The rows are grouped in 4 different ways at once. Each group adds its own fixed numbers to the row, and there is some noise. The rows also spread widely along 11 directions, which tell nothing about the answers.
Some rows, each with its group in each grouping after it:
[  1  -6   1 -22   0   2   6   5  31 -33 -21  -7 -56  23  -3 -10  48  22
  30  13  12  -5  -2  19  26  35  10 -16   4 -10   8 -13] -> pifud J (2) dofa
[ -5  16  -3 -13   8   5  -8 -20  -7  35   4  30  11 -23 -13 -11  13  -1
   9 -11   2  -7  -1 -21  -3 -16  25 -10   9  11   7   9] -> Vapel M (2) Rup
[ 14   7 -14 -19  -2   2   0  -5  11  12  -7 -18 -23 -16   0   4  -1  -8
  -3  -7 -14   7 -11   1   7   4  47 -39 -18  26  -6   5] -> Nos B (1) Rup
[ 23   7 -16  10 -32   0   4 -23  11  13 -10  13   1 -11  -6  -6  -4  -4
 -27  -9  -4  -8   2  -4   6 -19  -3   3  -1   4   6 -18] -> Vapel J (0) Zinul
[-23  -1  -6   3   5   9   7  -3  -9   8   5  -9 -44  -9 -15  15   2  45
  14  -7 -17 -17  -2 -32  -9 -14  -7   0  18  36  -9  14] -> pifud Z (1) zesof
[-33   4 -19 -32 -35  -6  20  24  17 -38 -13 -11 -10  17   2   6  17  43
  -2  19 -11 -20  10  -3  -9 -15  -9  20  38 -35 -17 -13] -> Nos M (0) dofa
[ -9   9  11  -3  12  -9  -4 -23  -5   0   1  31  29  20  -8 -13 -14   3
   4  -6 -24  -8   3  -1 -16   3   9   4 -25   0  15 -14] -> zate Z (0) zesof
[  4   9 -19 -14 -17   0   4 -16   0   8 -11  29  11   6 -11  -4  -1   3
 -20   0 -17 -28   7  -9   1 -12  11   0   6 -13  11 -21] -> Mave S (0) sisu
[  7 -20   4   6   6  15 -11  13  -7  -4  11 -15 -10 -13  20  -8 -19   9
 -10  15  -5  -5  -9   7 -31  -1  14  -4  11  -5 -29  14] -> zate B (1) sisu
[ 22  -6  -2   0 -13   4  -2  -6  29 -24  -8 -19 -33   5  12 -14  -8   1
 -17   6  -7   9 -11  25  -2  14  10 -24 -27   9  -3 -12] -> Mave S (2) Zinul
[-10   6  14  12   8  -6   3 -14   1  20   8  -8  17 -15   1 -18   4  -7
  25 -10   9  12 -15  -1  10 -10   9   2  -8  17   4   4] -> zate M (0) dofa
[ 16   5  -2 -20  -7  10   1   3  28  29   3 -45 -17 -42  10  -8   9 -20
  -5 -22  11  26 -15  12  21 -17  42 -32  -4  32 -26  19] -> Vapel B (1) Rup
[-12  20   7 -12 -10 -13  11 -22   4  -5   2   0  22  13 -14 -15  -9   9
  -1 -13 -30  -5   9   7   7 -14  -2   3 -22   2   0 -14] -> Mave M (2) Zinul
[ -5 -12  11  11   6   1  -6  -7   3   3  -8  18   5  12  -6 -16   4  -4
   8  -4  10  -7  -7  12   4  11  -1  -1  -4 -20   9 -17] -> Vapel M (1) Zinul
[ 21 -21  -7  28 -14   9  15  12   4  27  -2 -52 -28 -35  10   2 -15 -17
  -1  -8  16   2 -22  13  25  -4  23  -9   0  28 -29  13] -> Mave J (1) zesof
[-47   3   2 -12  26  16 -36   1  -5  23  22   0  20 -14 -12  -8 -21  11
   6 -19  -8  15 -12 -11 -30 -20  18  -9  19  13  -6   7] -> Nos B (0) sisu
[-16  15   8 -20   1 -11   7  -3  13 -14  13 -30  19   4  17 -15  -2   9
  19   1 -19   6   0  11 -17   0  17  -1 -11   0 -22   6] -> pifud J (0) sisu
[  7  -6  24  14  -1  14  -2 -14  24  -6   2 -20 -52  -5   0 -16  13  23
  12  -5   5  21 -10  13   1  -3 -20  -6   3  27  -2   4] -> pifud M (0) Zinul
[ 23  -5  10  -8   6   2  15  -5   8   2 -13   5 -28   6  -9 -18  30   2
  22   3  -4 -11   4  20  33  19  16 -14  -5  -6   0   5] -> zate M (2) Zinul
[  1 -18 -17  23  12 -13   1   5  16 -20 -16 -26 -42  -3  30   6  13  -2
  40  29  28  14 -50  -8 -16  44  36 -23 -22  11   5  13] -> zate J (0) Zinul
[ -9  24  -4 -17 -23  -2   8 -24   8  -1  -7  25   0  10 -13  -2   3  32
 -18  -8 -30 -17  17 -18 -10 -26 -15  12   7   5  13 -22] -> pifud S (0) Rup
[ -4   2   3   2 -13 -11  16  -3  10  29  -4 -20  18 -19   4  -5   8 -24
  13 -12  25   4 -10   5  30 -15  23   2 -10  -3 -12  -5] -> pifud M (1) zesof
[ -3  -1   8 -12 -27   4   9  15  30   0  -7 -21 -14  -1   3  -8  25  16
  -2  -1  13   7   8  21  21 -19 -25  24  37 -17 -13  -8] -> Nos Z (0) sisu
[ -8  -2   5  -6  -2   2   6   3  15  12  -4 -16 -13 -11  -7 -12  27  -4
  22 -11  21   5  -8   9  30   0  10  -9   7   2  -4   1] -> Vapel M (1) dofa
[  1   7  -9 -23 -20  10 -23  -9  24  -7   0   4   6  -2  -7 -12 -16  -4
 -33  -9  -2   9   5  22  -7 -14  12 -12  -3  -4  -2 -24] -> zate J (2) sisu
[  7  14  22 -17 -11  -6  22 -15  10   0   7 -14   2  -7  10 -20  10   8
   6  -3  -4   8  12   7  -4 -17   3   3 -15  12 -16   7] -> zate M (1) zesof
[  9   1   4   7   1   4   2 -11  -6  11  -3  12   0   2 -13 -10   2   1
  -1  -8  -9 -16   0   0  15   3   5  -4  -2   0   4  -9] -> Vapel B (1) dofa
[ 15   2  -4  -4 -18   1  -2  -9   6  20  -8  26  25 -10   5 -11   0 -13
 -19   0   7  -7   2   6  -3 -20  16   7   9 -21   4 -12] -> zate M (0) Rup
[ 10  -4   8 -14   8   7 -10   5   0  15  10  14  24  -9   4 -20   3  -7
  -4   0  -3 -10   8  16  -1  -8  21   3  11 -21 -18   6] -> zate Z (2) sisu
[-17 -30  15   3  11  23 -27  14  34 -18   1 -31 -40   4   1 -12 -17  10
  -2 -13  12  23 -19  36  -3  12   2 -20  -3  11  -6 -10] -> zate S (1) Zinul
[ -7   1   5  24 -12   5 -10 -17   4  15   0   6   4 -11   3  -6 -15  11
 -11  -8  17   2  -5  -8 -17 -24 -20  18  13   6   6 -17] -> pifud J (1) Rup
[ 18 -14   8  40   0  -9   6  -4   3   7 -10  -6 -10   0  13  -8   5  -9
  15   9  26  -3 -23   5  14  15  -6   7  -9   1   8  -8] -> Mave Z (1) dofa
[-26  18 -18  15  -8 -30  13 -16  10 -12 -12 -19 -10  -2  26  10   9   7
  31  29  24  21 -38 -40 -30  13   8  -4 -31  18   5   4] -> Vapel B (2) zesof
[ -3   4 -12 -12 -17  -6   5   0  15  -6  -4 -10   0  -1   9   3  -3   2
  -8   3  -5  -3  -6   0  -9  -8  18  -2  -7  -3 -11  -7] -> pifud Z (0) zesof

New rows. What belongs after each?
[-23   7  12  28  -1  -9   1 -27   7   1  -8  -2   5  22 -23  -6 -15  14
  13 -23 -15   1  -6   6  16   1 -29  13 -17  17  23 -32] -> pifud J (0) Zinul
[-13 -24  -5   7   4  16 -11  22   3  -5  -4 -10 -16   3  -9  -4  -9   6
   0  -3 -12 -13 -14  13   6  13  14  -9  21  -9 -14  -4] -> Vapel B (0) dofa
[-13 -20   0  -9  17   2  -6  22  16  -2   1 -33 -12  -2   1  -2  -2  -5
  19 -11  -1   3 -18  24  13  17  35 -21  -7   3 -18  12] -> zate Z (1) Zinul
[ -9   1   5  -5   8   5  -4   2  -2   4  16 -11  13 -13  16 -15 -14  10
   2   4 -16  -3  -3  -2 -28 -11  18   0   5   4 -19  15] -> zate S (0) sisu
[ -6   7 -17  31 -26 -14  24   5 -11  13  -1 -29  10 -21   4   7 -12  10
   4   5  -5 -20 -10 -17  13 -16  -1  25   9   4 -23   1] -> pifud J (2) dofa
[ 21  -7  24 -15   2  17   3  -6  17 -23  -3   4 -47   9   1 -26  29  30
   7  10  -8   1  10  20  -3   5  -7  -6  12   4  -3   4] -> zate M (0) dofa
[-17  13 -17 -19 -13   2  -9 -16  14  -8  -3   4 -18  -1  -8   3  -2  16
  -7  -2   2   4  -2 -14 -17 -10  10 -10  -6  15   5 -12] -> pifud J (2) zesof
[ 30   1  -1   9 -18  12   3 -19   2  21 -14  29 -22 -10 -12  -5  12   9
 -14  -4  -3 -19   7  -2  10 -15  -2   3  18   2  11 -13] -> pifud M (0) Rup
[ -7  16   9 -11 -12  -2  -2 -13  14  11   4  -2  23  -1  -5 -17   3  -7
  -3  -9   1   3   6  16  14 -16   3   3  -6  -9  -5 -16] -> pifud M (2) sisu
[  7  10 -21  30 -30 -13  14 -22   5  12 -16  -9 -10 -12  -6   6  -6   1
  -5  -4   4   1 -16 -19  15 -10  -8   8  -9  29  16 -17] -> zate J (0) dofa
[  7  -8   4   6  -5  -1   9   0   5 -15  -4   9 -11   4  13 -17  19  12
  11  21   9 -12  -4   1 -12   8  -3   9  13 -20  -5  -1] -> Vapel M (0) dofa
[ 15   6 -33  -5 -14 -20  29 -10 -13 -15 -26  22 -31  21 -16  16  19  27
   8  20 -38 -51   1 -26   9  22  15  -5 -10  -3   9  -4] -> Mave Z (2) Zinul
[  4   8  -7  -5   6  -6   9  -4  -2  10   0  -2   3 -11   5  -8   6  -4
   9   3  -2  -7  -9 -12   3   5  31 -15 -15   9   0   3] -> Nos S (1) dofa
[ -4   5   9   0  -7  -1  10  -9   1  -2   1  -8  -4   3   7  -4  -3  15
   3   3 -16  -2   2  -4 -11 -11  -1   7  -2   3 -12  -4] -> pifud B (0) zesof
[  5  16  21  15 -12   0  -1 -30  -8  10  12  14  32   0 -13 -28 -28   4
 -19 -15 -26  -2  15   9  -2 -25 -19  14 -18  12   0 -18] -> zate M (2) dofa
[  4  12   9  -8  11   8  -6 -26  -5  16   9  15  -3  -5 -13 -15  -1   6
   6 -11 -25  -7   4  -3  -4  -7  16 -15 -11  20   2   2] -> pifud M (0) sisu
[-15   3  -7  -4  -1 -13   0  -3  13  -1 -12  11   0   3   9  -7  31   4
  24  12  41   3 -13 -13  -2   9   8   6   7 -19  18 -12] -> Nos J (1) dofa
[ 14  -4  10   1   9  -1   4   2  -6 -16  11  -5  11   0  19 -19 -12   0
   7  15 -23 -16  -4  12 -20  13  31 -10 -15 -13 -23   9] -> pifud M (0) dofa
[ 29   2  25  -2   1  12  23  -9  -1  -1  -3  -1 -58  -4  -3 -18  36  43
  21   6 -16 -11  19   2   8   0 -17   6  24  25  -8  22] -> zate J (2) Rup
[ -1   1  -1 -20 -10   9 -10   3  19   1   7  -7  11 -11  10 -14 -11  -5
 -21  -1   6   3   4  12 -10 -16  23  -7  -2 -13 -21  -8] -> pifud S (2) zesof
[-25  12 -18  -8  -7  -7  -1 -17   7  32 -12  19   1  -9 -13   4  27  -1
  12 -10  32  -6 -12 -29  15 -17   4   3  14   6  25 -15] -> Mave S (1) sisu
[-12 -13  30  13   0  22  -6   6   2   6   4  -8  -8   4 -17 -21 -16  19
  -2 -21 -18  -7   9  34  14  -9 -27  13  25   4 -17  -9] -> Vapel M (2) Rup
[ 30   1  -3  28 -26   3  13 -10 -16  -3  -2   6  -6  -5   6  -9 -20  15
 -25  21 -24 -23   8   3 -17  -7 -12  11  -2  -6 -16  -7] -> Nos M (2) sisu
[ -2 -13   7  46  10  -1  -4 -16 -21  -1 -11  30 -13  14  -4 -11   0  16
  20  18  11 -22 -18 -13  -9  20 -20  14   4  -6  22 -15] -> Mave M (2) dofa
[ -1  21  -2 -11  -9   8   4 -21   2  32   8 -22 -14 -31 -21  -6 -10   7
  -6 -29 -27   8  -2  -5  16 -33  17 -16  -6  56 -11  13] -> Mave M (2) Rup
[ -9 -16  -3  18  -1   7 -12   3   4  16  -2 -11  19  -7  -6  -2 -39 -27
  -7 -14  -3  -1 -19  22  10   2  30 -13 -18  -2  -8 -17] -> pifud M (0) zesof
[-20   2  20  -6 -10   4  -1   6  21  -8   5 -17  -2   7  -1 -18   4  25
  -2  -7   2  16  11  16   0 -19 -30  21  22 -15 -14  -8] -> Nos B (2) Zinul
[-24   5   4 -11   0   1  -2  -9   4  -7  -2   6   1   9  -9  -9  -5  16
   7   0  -6  -1   3   2 -11  -4   6   1  -5   0   0  -8] -> zate M (2) zesof
[-22  -7  11 -11   3   6  -7   6  18  -3 -11  11  -3  17  -7  -9  12  13
  10  -6   0  -9   0  14   8   2  -3   5  22 -20   8 -19] -> pifud S (0) Rup
[-12   2  20  17  -4   6  -8 -13   8   0  12 -12   6  -1   1 -17 -23  10
  -2 -10   0  12   0  11 -13 -12 -16  12  -8  13  -9 -12] -> pifud J (2) zesof
[ -3 -16 -18  -2 -22  -4  19  22  10 -31 -22 -22 -46  12  13   9  13  28
  11  30  -3 -21 -13   4  -5  17   6  -1  19 -16 -17   2] -> Mave M (2) Rup
[  8   7  -1   4   0 -10  36  -5  -3  16 -16 -13 -31  -2 -14   0  33  12
  39  -3 -15 -15  -3  -7  43  10  11  -3   2  17   1  11] -> Nos M (0) Zinul
[ -2   3   2  -2  -4   2 -11  -7   1  10  13   2  33 -12  12 -19 -18  -4
 -10  -3  -2   1   2   5 -21 -19  14   7   6  -5 -12  -1] -> zate J (0) sisu
[ 14 -15  -9  14  -8  23 -13   7   1  25  10 -17 -20 -41   8  -8  -9   0
 -12  -4   9  -3 -12   0  -9 -17  15  -5  32  14 -25  18] -> Vapel J (0) sisu
[  8  -6  12  11  11   8 -14 -12  10  20   6  -9   0 -11   7 -19   0 -15
  10  -9  17  14 -16  13   1   3  15  -7   0  12   3  -1] -> Mave J (0) sisu
[-25 -23   9  37  29   0  -2  25  -5   8   7 -39 -12 -13  11  -6 -15   6
  38   6   6   4 -35   6   0  22  15  -4   0  11 -20  20] -> Nos S (2) Zinul
[-14 -15  -7  -5  -9   6   0  15  12   2  -1 -28 -13 -16   2  -1  -3   4
   2  -6   9   1 -11  10   3 -11  17  -6  11  -1 -22   5] -> zate M (1) Zinul
[  6  -3   3   9  -8   2   1 -13  11  -7  -7   5 -15   5   6 -11   9   6
   6  11   5   0 -10   3  -9   8  -4  -2  -1  -2   4  -7] -> Vapel M (0) sisu
[ 19   5  19   4  18  13  -9 -25   6   6   9  -1 -30  -6   0 -20  -2  10
   4  -5 -10  11  -3   4 -11   9   7 -25 -24  38   9   3] -> Nos S (1) sisu
[ 30 -10 -10 -37  -4  33 -37  -2  23   0   2  36 -28 -12  -9 -13   8   1
 -44  -9   5 -10  12  14  -8 -11  30 -32  16  -9   1 -14] -> pifud Z (1) dofa
[-20  17 -17 -38  -9  12 -14 -11   7  17   6  16  -8 -19 -24  -1  14  19
 -11 -21   3 -11  11 -21   1 -31  20 -11  23  13   4  -6] -> pifud J (1) dofa
[ 29 -10   8  21  14  15 -16 -13 -10  19   4  16 -12 -12  -4 -19 -11  -7
  -2  -2  -4 -11  -5  12   0  12  17 -12  -5  14   1   2] -> zate J (2) sisu
[ -3  -5  -9   1   2  -1   5  -3   2  15  -9   3 -10  -7  -7  -1   5   2
   5  -6   5 -12 -10  -7  12   1  20  -9  -2   5   4  -2] -> zate S (1) Zinul
[-19 -16  -9   6  11   0 -22   9 -12  -6  -7  38  31  19   3 -12 -10  -3
  -3  18  10 -26 -12  -4 -20  14  13  11  15 -52   7 -23] -> Mave B (2) dofa
[  8  11  16  -8   1  21 -15 -23   9  19  13  -4  -2 -15 -25 -20 -15  -1
 -15 -35 -27   6   6  18  17 -22   9 -20 -11  36  -3  -8] -> pifud M (0) dofa
[ 11  -6  26  20  13  12   5 -20  -5  17  -8  12 -29  10 -27 -15   5  13
  16 -20  -5  -6   6  11  26  13 -14  -4  -6  24  17 -14] -> Nos J (1) zesof
[ 23  -1  -2 -17 -16  11   5  -5   1 -10  -3  15 -10   8 -16 -14  -5  17
 -26  -3 -38 -27  23  17   7  -5  10  -3   9  -5  -7 -14] -> zate J (0) dofa
[  5   1   2  16  -1   7 -20 -23  14  -2   2  11 -18  -9   3 -12  -6  13
  -7   1  16  11 -10  -6 -24  -8  -7  -2  -5  11   8 -10] -> pifud J (2) Zinul
[ 13  10 -24 -30 -26   9 -12  -9   6   9  -4  29  20  -4 -16  -9  -8 -10
 -41  -7 -13 -25  20   9   1 -16  23  -9   8 -23  -3 -23] -> Vapel J (2) sisu
[  3 -14  20  26   5 -10  23  14 -15  -3   9 -27  31   3  19 -13 -32  -1
  11   7 -33 -17  -1  21  -8   5   8  22 -10  -9 -36  12] -> zate Z (0) zesof
[  4 -25  23   5  32  25 -12  14  -4 -10  10 -20 -23  15 -14 -19 -28   8
  11 -11 -47 -21   0  47  15  39  24 -30 -13   6 -23   3] -> pifud S (2) sisu
[-21  -8 -20   3  -9  12 -18   5   2  -1  -4   1 -24 -10  -6   7 -12  19
  -7  10   6  -4 -13  -9 -20  -7   3  -5  19   3  -2  -6] -> Nos M (2) sisu
[  6 -10   2   6   2   4  -7   2   0   3  -1  13   0  -2   0 -11   3   1
  -3   0   6 -15  -5   3  -1   3   4   0   8 -10  -3  -5] -> Vapel Z (1) dofa
[ 20  -1 -24   7 -21   7  -6 -10  16  35  -8 -11 -24 -44  -3   7   4 -16
 -18 -10  30  14 -18  -9  17 -24  27 -22   0  23  -1   2] -> Nos M (1) Zinul
[ -9  -9  -1   3  -1   5  -5   1   5  -2  -2   1 -10   6  -6   0 -11  12
  -4  -3 -11 -11  -6   2  -7  -1   5   1   5   0  -2  -9] -> pifud Z (0) zesof
[  1  -1  27  16   9  10  -3 -13   2  27   9   2   9  -8 -14 -28  -8   4
   1 -26  -6   2   9  14  21 -16 -15  10   2  14  -1  -2] -> zate S (2) Zinul
[ 26 -14  -6  -4 -19  14   7  10  -2  15  -2   7  -7 -16   9 -11  14   3
 -17  10  15 -26  10   7   4 -16   7  14  39 -28 -18   1] -> Mave J (1) sisu
[ -7   6  -3  -3 -18  -9  17   6   9  -7 -12 -17  -7   5   2  -2   5  17
   9   5 -10  -8   1   9   9   3   1   9   8  -5  -9  -6] -> Nos J (2) Rup
[-17   0  25  17  30   5 -15  -9 -14  37  24   1  36 -21  -4 -25  -7  -8
  23 -22  13   2  -6  -3  -1 -12  10   7   5   8  -4   7] -> pifud J (1) dofa
[ 17   0   7   4  14  11  -5  -4   8  29  11  -5 -19 -38  16 -20  21  -2
  16   1  22   9 -12 -11   1 -10  23 -11   6  16 -14  26] -> pifud S (2) Zinul
[-27   9 -21 -28 -37  -4   2  -1  20 -16 -10   3   4  10  -3   8  -3  15
 -22   3  -3  -8   5  -5 -15 -26   1   8  10 -22  -4 -27] -> pifud M (0) zesof
[ 14  -8  -3  27 -10   6  10   1 -12  20  10 -15 -13 -36  14  -5  -8   8
  -2   5   3 -10  -9 -15 -16 -20   6   3  12  14 -28  25] -> Vapel M (1) Zinul
[  6  10  -3  -6  -1  -9  17  -7   8  11  -5 -13   2  -5   4  -5  13  -8
  20  -1 -13  -9  -8   2  22  10  29 -11 -18   6  -5   0] -> pifud S (0) sisu
[ 11   8  16   5   9   6  -6 -20  -6  22   7  20  10 -12  -1 -22  -2   0
   5  -4  -8  -5   0   1 -10  -6  11  -6  -7   8  -1   7] -> Vapel M (2) Rup
[ 25   3  15  11  15   2   3 -18  -8  12   5  14  -7  -7   9 -12   2   7
  10   2 -14 -11  -2  -5 -11   4  12  -6 -12  14  -2  11] -> pifud Z (1) Rup
[ 26  11 -10  -9   8  -1 -20 -24   2  -2   3  33  20  -4  17 -16  -3 -18
  -9  19   3  -8  -6  -3 -33  14  44 -24 -30 -15   7  -9] -> pifud J (2) sisu
[ -6 -17  -9  34  10  -6   5   0  -3  24 -19  13  -6   0  -5   5  15  -8
  26   0  28 -19 -24 -13  25  18   7   4   2 -14  17 -12] -> pifud S (1) Zinul
[  0   9 -18 -15  -7   6  -8 -10  15   5  -2  -7 -28 -20  -5   0  11   8
  -2  -7   0   3 -11 -16  -1  -9  25 -21   3  28   3   1] -> pifud J (0) dofa
[-24 -16   3  -3  10  25 -33   4   2  12  11  -3   6  -5 -31  -9 -37   3
 -19 -37 -16  -5  -1  24   7  -9  14 -13  12  14  -3 -16] -> zate J (1) dofa
[  4 -13  -9 -15   3  18 -28   2  16  -1   4  -4 -10 -10  -5 -11 -18  -5
 -19 -15 -11   3  -7  19 -12   5  33 -29  -1   5 -11  -2] -> Vapel J (0) Zinul
[-19   0  27  -6  37   9   3  -5 -16  16   6   8 -19   4 -19 -18  26  31
  50 -11 -14 -16   3  -3   8  11   0   5  27  16   3  20] -> Mave J (2) Rup
